The rows of a group lie close to one hidden flat surface of 5 dimensions, which passes through zero. Surfaces can cross.
In the rows, 128 means zero.
Known rows, each followed by its group:
[117 113 110  57 136 157 144 122 168 127 115]  (2)
[130 163 122  85 122  81 166 154 101 135 106]  (1)
[169 183 146 141 118  94 107 108  86 106 152]  (0)
[172 153 108  72 149 135  61  88 124 149 123]  (0)
[139 155  76  89 147 115  55 135 108 115 126]  (2)
[101 146 152 146 128  95 198 129 100  90 122]  (3)
[118 145  82  71 168 146 103 126 119  87 149]  (1)
[131 166 124 174 116  66 116 156  82  99 140]  (1)
[134 163  76  48 159 126  99 119 106 102 131]  (1)
[161  98 129  91 120 171  98 116 177 181 140]  (3)
[104 115 131 100 136 140 174 121 145 132 106]  (3)
[127 134  82 126 146 125  50 142 124 123 133]  (2)
[150 130 128  78 140 147 111  94 137 150 118]  (0)
[125 133 140 172 110  91 149 159 111 136 116]  (1)
[115 113 157 173 115 126 176 145 130 136 122]  (2)
[208 147 158  79  68 148 170 114 156 155 202]  (3)
[146 121 177 121 108 150 172  85 150 149 135]  (2)
[ 91  84 129 146 121 154 156 146 167 143 112]  (1)
[149 171 152 166 122  74 145 141  65 121 132]  (2)
[149 162 117 125 135 110  96 113 105 121 135]  (3)
[149 125  99 134 138 128  52 133 130 137 137]  (3)
[121  89 162 152 131 160 129  90 156 168 100]  (0)
[136 156 147 123 120 103 168 120 104 111 137]  (0)
[148 170 131  81 114 118 155 119 113 113 154]  (0)

New rows, each followed by its group:
[111 155 120 122 164  86 115 119  78 125  73]  (0)
[172 129 134  57 111 167 148  95 166 148 161]  (0)
[153 127 115 131 103 149 125 145 148 112 193]  (0)
[151 157 123   4 135 150 155  78 147 121 120]  (2)
[185 140 155 125  90 138 131 113 141 143 176]  (3)
[129 122 141 135 101 121 177 155 134 112 156]  (3)
[148 143 116 115 117 126 123 141 120 105 165]  (0)
[141  92 174 134  97 196 133  64 197 135 161]  (2)
[174 157 131 148  97 131  98 129 128 103 210]  (0)
[168 164  96 133 143  94  39 125  83 126 135]  (2)
[122 107  65 115 135 128  74 183 150 134 134]  (3)
[135 150 183 103 116 115 201  82 108 136 103]  (0)
[150 114 139 198 135 163  27  93 135 124 168]  (1)
[131 146  83  87 131 119 112 154 122 107 147]  (0)
[ 84  79 151 171 145 140 142 117 142 164  62]  (0)
[143 143 139 147 147 111  75  93  97 138 106]  (0)
[112  87 132 220 126 132 104 161 129 151 126]  (2)
[136 122 106  68 153 175  92  83 155 144 128]  (1)
[141 151 167 178 149 104  84  76  87 144  96]  (0)
[ 87 113 149 206 144 115 131 115 115 111 106]  (3)
[126  87 116 158 116 151 106 149 163 153 137]  (3)
[181 174 131  98 105 122 111 111 119 106 197]  (0)
[103 132 147 121 130 127 188 124 120 117 108]  (3)
[117 119 194 166 113 120 206 108 117 126 119]  (0)
[130 158  92 105 129  71 112 176  91 124 106]  (1)
[105 114 116 181 165 136  49 104 112 127  91]  (3)
[140 144 153 155 122  99 159 129  91 130 129]  (2)
[ 90  88 157 185 131 137 162 136 141 141 101]  (0)
[154 160 154 161 136  81 142 133  64 152 113]  (2)
[136 108 129 115 150 125 131 124 118 195  78]  (2)
[ 82 127 114 163 137  98 152 165 102  87 120]  (3)
[138  94 124 120 118 169 104 122 166 150 142]  (0)
[124  95 169 192 136 144 106  96 140 167 104]  (0)
[ 85  75 142 122 128 160 188 132 173 155  80]  (0)
[142 167  97 130 139  83  95 145  79 118 132]  (2)
[107 117 163 117 143 127 165  92 127 157  74]  (0)
[145 160 111  92 105 120 163 158 126  81 191]  (0)
[130 142 147 184 144  96  94 105  90 133  97]  (0)
[123 155 107 168 129 109 106 145  89  66 181]  (1)
[144 122 130 133  98 141 153 140 148 104 180]  (0)
[107 106 109 100 106 152 178 172 164 105 162]  (0)
[150 164 151 151 121  78 148 139  72 126 125]  (2)
[113 143  98 121 138 118 130 148 115  83 148]  (1)
[132  93 177 148 108 151 157 110 167 180 107]  (1)
[119 134 117  82 146  98 174 155 100 164  83]  (2)
[167  96 115  67 103 172 129 132 189 185 158]  (3)
[153 111 116 121 128 159  74 119 155 148 149]  (0)
[138 100 169 189 105 132 125 115 150 167 118]  (1)
[ 92  98 104  69 144 139 181 157 150 155  81]  (2)
[172 128 146 125 108 159 101  97 152 143 175]  (0)
[128 118 139 194 130 104 109 147  98 159 119]  (2)
[141 162 129 130 141  75 142 156  68 138 110]  (2)
[101 123 125 229 131 100  92 155  93 107 120]  (0)
[152 126 148  66 122 131 141 101 148 195  87]  (1)
[123 165  79  83 133  65 126 181  84 124  90]  (1)
